There are 4 ways to turn a row about zero (a turn may also mirror it). The second row of each pair is the first, turned, with some noise. The first 36 pairs use one turn. New pairs use 2 turns, one after the other, and a turn may come again.
Some pairs, each with its turns in order after it:
[ -3  -7  -2   2  -2 -10   0  37]
[ -8  -9 -12  32  -7 -10   5  -9]	Z

[ 55   2 -10   9  10  19 -11 -65]
[ -7 -12   6 -84   2  23  -3 -14]	Z

[-17  28  65  -5   9  -8  31   3]
[33 21 11 -6  5 34 39 47]	V

[-12  16  25   5   8   3   9  32]
[-16  -5 -34  -1 -13   7   3  24]	Y

[ -6  -6   2  24 -37  42  50 -26]
[ 27  52 -18 -20 -33  37  15  15]	Z

[ -1  11 -17  20  -4  -6 -26 -62]
[ 48   8  31 -24  -8 -36  -6 -13]	Y

[ 13  21   1  25 -20   7  -2  -2]
[ 16 -25   4  11  18 -14  11  -1]	V

[-11  36   1  -9 -34  -1  45   7]
[-25  19  20 -22  46 -11  27  13]	L

[ 41  12 -11  10  46   3  10   1]
[  3  27  30  -4 -41 -12 -19 -20]	L

[-10 -33 -17  65 -11  21  25  -1]
[  9  28  -9  13 -43  56 -15 -30]	Z

[  5   7   9  -8   1 -15  -5   1]
[ -1   7  -9  -2   1   5   8 -16]	L

[ -6  -7   6  18 -29   3   5 -23]
[ -3  30  14 -23  -4  -9  -9  -3]	Y

[  4  16 -65  11  30   5   7   1]
[-21  -4 -36   6 -31 -36  20 -34]	V

[ 18   7  10 -23  65  -6  20   9]
[ 13  44  -3 -12 -35 -42  -6 -25]	L

[ 23 -10   4  29  20  -6  11   9]
[  9  -9  25 -10 -34  -5   9  -8]	L

[ 20  16  21 -23  22  52  10 -19]
[ 44 -12   8 -42   7  -1  37   2]	Z

[ 12  65 -35   0   4  12   3 -54]
[-11  39  44 -63  -2 -25   5  -9]	Z

[ 14 -17   1  -8  -9 -31  -5  57]
[ 23 -26 -19 -25 -24  31 -36  -1]	V

[-10  16 -11 -35   8 -24 -65  11]
[ 32 -27  11  20  40 -14  24  44]	Y

[-45   2   5  35 -28 -28  -6  -2]
[ -5  27   8  33 -18   4 -49  18]	Z

[61  3 15  1 -1 19 -3 13]
[ 36 -22  29 -24 -14 -35  -9   2]	V

[-33   9 -63   9   8  25  15  -3]
[ 30   8  35   8  36 -12 -37  34]	L

[ -5 -36  -4   1 -12 -53  13  15]
[ 20  16 -40  -5   3  28 -41  -6]	V

[-27  30 -16  31  16  40   6  -3]
[-32 -19 -12  10   6 -23  50   9]	V

[ -7 -37  -1  -2 -48  -3 -29  46]
[ -5 -72 -27 -16  22   5  -6 -12]	L

[-10  37  22 -25  40  19  -8   1]
[ 26 -25 -20  25 -33   5 -12  33]	Y

[ -3 -16  -2 -18   6 -37 -10  -4]
[ -6  -9  19  23  11 -22  22   1]	Y

[-5 -3 12 -9  6 18 -7  2]
[ -7   3 -16  -6  -7  -3  -9  10]	L

[  9  14 -65  -4 -27   7  19  -3]
[-10  -7  50  18  41  -6 -25  -3]	L

[ 38  -1  -1 -16 -20   4 -31  18]
[-28 -37 -16 -12 -18 -14  14  11]	Z

[-10  -7 -38  -4 -18   8   8   3]
[ 12  23  -6   7  26  10   1 -22]	Y

[-21 -19  -9 -38 -10   3  40   8]
[-11  29 -11 -41  10  25   7 -21]	V

[ 0 -9 11 35 -5 30 -7 47]
[ -9 -50 -10 -23   5  -7  -2  33]	V

[-13  65   0  -6  65   3  41  11]
[ 20 -32 -70  36 -44 -14 -18  -5]	Y

[  6  -6 -19  -4  -4   0 -15  -8]
[15 -1 16  1 16  0  1 -8]	Y

[ 21  21  38  18  32 -10 -17  24]
[ 28 -35 -11  -2  -4 -37 -20 -28]	Z

New pairs, each followed by its turns in order:
[  8  -4  10  22 -21  31  30 -37]
[-31  19 -28   8  24  39  -6  -4]	Y L

[-13  -7  46  13  -9   0  25   1]
[ -5  10   2 -35 -13 -28 -25 -16]	V L

[  1  14  -8 -43  26  32  15 -11]
[-34 -16 -10  33 -32   2 -19 -16]	Z Y

[-27 -14 -31  11 -22 -13  23  31]
[  8   0 -14   7 -44 -32  10 -27]	L L

[  9 -10  20 -31 -29  50  60   3]
[-15  41 -26 -10 -17 -25  63 -33]	Z Z

[  3 -65  -7 -31  -8 -24  12  25]
[ 44  -8  36  -9 -11 -18 -27  45]	Z L

[ 41   3  -1   4  -7 -60  -9 -13]
[ 29 -30  19  31   2 -46 -23  -9]	V V

[-61   6 -22  -9  11 -24  55  16]
[ -3 -12 -34 -14  45 -42   4 -51]	L Z

[-24 -12  -7 -18  -3  17 -43  -7]
[ 22  -4 -33  -9   1  19   9  36]	V L

[-42  23   2   1  -4  31  -6 -34]
[-39   7 -20 -42 -15   5   9 -21]	Z L

[-12   1 -42  24   8 -18  13   8]
[-5  7  9 37 24 -2 29 13]	Z V

[ 10 -50 -59   0  15   4   3  20]
[-39  22 -12  -9  47 -19  38  21]	Z V

[ 0 19 28  1 24 -3 17  4]
[ -4  24   4 -11  32   0  16  -3]	Y Y

[ -9   2  57   8  14  36   3 -16]
[ -6 -15  13 -31  62 -15 -13  -4]	L L

[ -2  30  -9 -65  55   0 -23  -5]
[-13 -24 -44   3 -46  38 -23 -44]	Y Z

[-1  9 -9 -5 17 -2 -7 -2]
[ 11  -2  -4  -3  16   3 -10   2]	Z Z

[ -1 -14  43  35 -42   4  65 -22]
[-34  12  42 -11  34  23 -66 -25]	Z L

[-37 -54  22   0  -9  -3 -10  -9]
[  1 -28   9 -32 -31   8 -42  21]	Z L

[-33  10  40   3   8   9 -31  -2]
[-17 -23   1 -27 -13 -12  16 -46]	L V

[-37 -12  26   0 -15  14  -2   4]
[  7  -4 -24  13 -21  33  16  14]	V Y

[ -2  20   5  36  -6  -9 -17 -49]
[-30 -15 -29 -12  30 -30  -6  24]	Y Z

[-14 -44  -3  -3  21  37  -2  47]
[ 13  34 -19  -1 -25  53 -26 -20]	Y Y

[ 6 -9 12  5  7 17 27 -1]
[ -8 -12 -12  29   6  -5  -4   2]	V Y

[ 23   6 -11  26   3 -21 -37  61]
[-19 -18  -1 -18  26 -15 -69 -17]	V V

[-10  18  -4  26  -6 -18  -3  50]
[ 14 -18  21  16  10  44  30   0]	Z L

[  1 -26  11   7 -30  -4  -4   2]
[  4 -24   7 -11  14   2 -25   9]	Z L

[  8   1 -11 -20  -1 -18 -49  21]
[-18  14 -27   0  13  24 -30  27]	Z V

[  9 -48  20 -17   4 -38  24  12]
[ -5  46 -20  -8 -38 -18  23   5]	Y Y

[  0  17  16  14  19  -7  36 -31]
[ 37 -10  -7  -9  10  16  39   5]	L V

[  4  16  19 -10   2   0  -8  -1]
[ -8 -13  -6  20 -11  -2  -3   0]	Y Z

[  0 -18  20   4   0  57  18  -5]
[ 20  23   2 -14  10  31 -34  31]	Y Y

[  5  13  -8  41 -12  65 -58  57]
[23  5 46 24 34 68 25 56]	L Y

[ -5  23  42  42  44 -41  59 -45]
[ 32  64 -61 -22 -19 -55  18   5]	L Z

[  6   0  18 -20  53  18 -21  36]
[ -6 -57  12  -7 -10 -33 -13  31]	Y L

[ 20  13 -14  29 -15   1   5   1]
[-15  22  17  12 -18   3  -9 -18]	Y V

[ -1  31  -9 -53 -21   4 -26  10]
[  1  -4  66  -7  19   2  -3 -15]	L Z

[-1 -3 13  8 12 11 36  4]
[-17  15  29  12  -5   0 -10  -7]	Z L

[ 26 -27  20  17  -4   7  48 -44]
[-23  -4  33 -14 -29 -27  27 -47]	Z V

[ -5 -65  48 -13 -14 -64  -7  12]
[ 54  49 -17  63  21 -10 -27  11]	Y Z

[ -8  13   3  10 -59   4  43 -27]
[ 25   1  11 -32  42   3  15 -51]	V Z

[  2 -19   5   5  -8  47 -31  -8]
[-14   1   1  12 -19  -8  46  30]	V Y

[ -4 -14 -39  -4   4  -2  -3  -4]
[ -7  23  17  14 -26  -3   6   6]	Y L

[ -2 -16  65   1  36   5  -2  -9]
[ -2  16 -35  37 -33   9   4  45]	Y Z

[ 65   5 -17 -19  18  -1 -14  -9]
[-24   0  40 -14  16 -45 -19  19]	V Y

[-18  -7 -20  -8  -1  -3  14  -3]
[ 10   2  -7  14   6 -17  18   0]	Y V

[ -5  20   4 -46  -1   3  11  -8]
[  7   6 -16  18  23 -26  10 -27]	Z Z

[-18  27   6 -17 -28   8  12   8]
[ -7  26   9 -28   8 -21  19  14]	V V

[ 11   0 -24 -34  57 -19  18 -27]
[  9  27 -19  -8  25 -46 -47  12]	V Y

[ -4 -21  15  21 -23  -1   6 -21]
[21 -4 -5 -8 24 27 -9 13]	Z Y

[  5  -1  15  -2  14 -28 -16  12]
[-11  15   0 -31   2  13   9   7]	L Z

[  7  45   7  24 -12 -49   5  -8]
[ -8   6 -23 -33 -34  20  -1 -46]	V Z

[  7  -7  -6  -9  -6 -65   1 -24]
[  4  15 -17  13  38  -6 -54 -11]	Y Z

[  4  -6  -6   0  13  24 -18   4]
[ -1 -19 -11   1   8  18 -16  -7]	L L

[-65  45 -45   0  -2   6   0 -26]
[  0  36   7 -53 -51   5 -41 -24]	L L

[ 65 -10   4 -27  -3  -1   7   8]
[-20 -29 -27 -36  16 -18  -8  32]	V Z

[ 27  11  26 -42 -28  17 -43   9]
[-15 -39   9 -23 -34  13 -16  49]	Y V

[ 4 41  9 15 16 37  3  4]
[  9 -12  15  11  -7 -41  20  32]	L Z

[  4  65  -2  58   3  16 -35  -2]
[-57  17 -42 -33   0  -1 -43  33]	L L

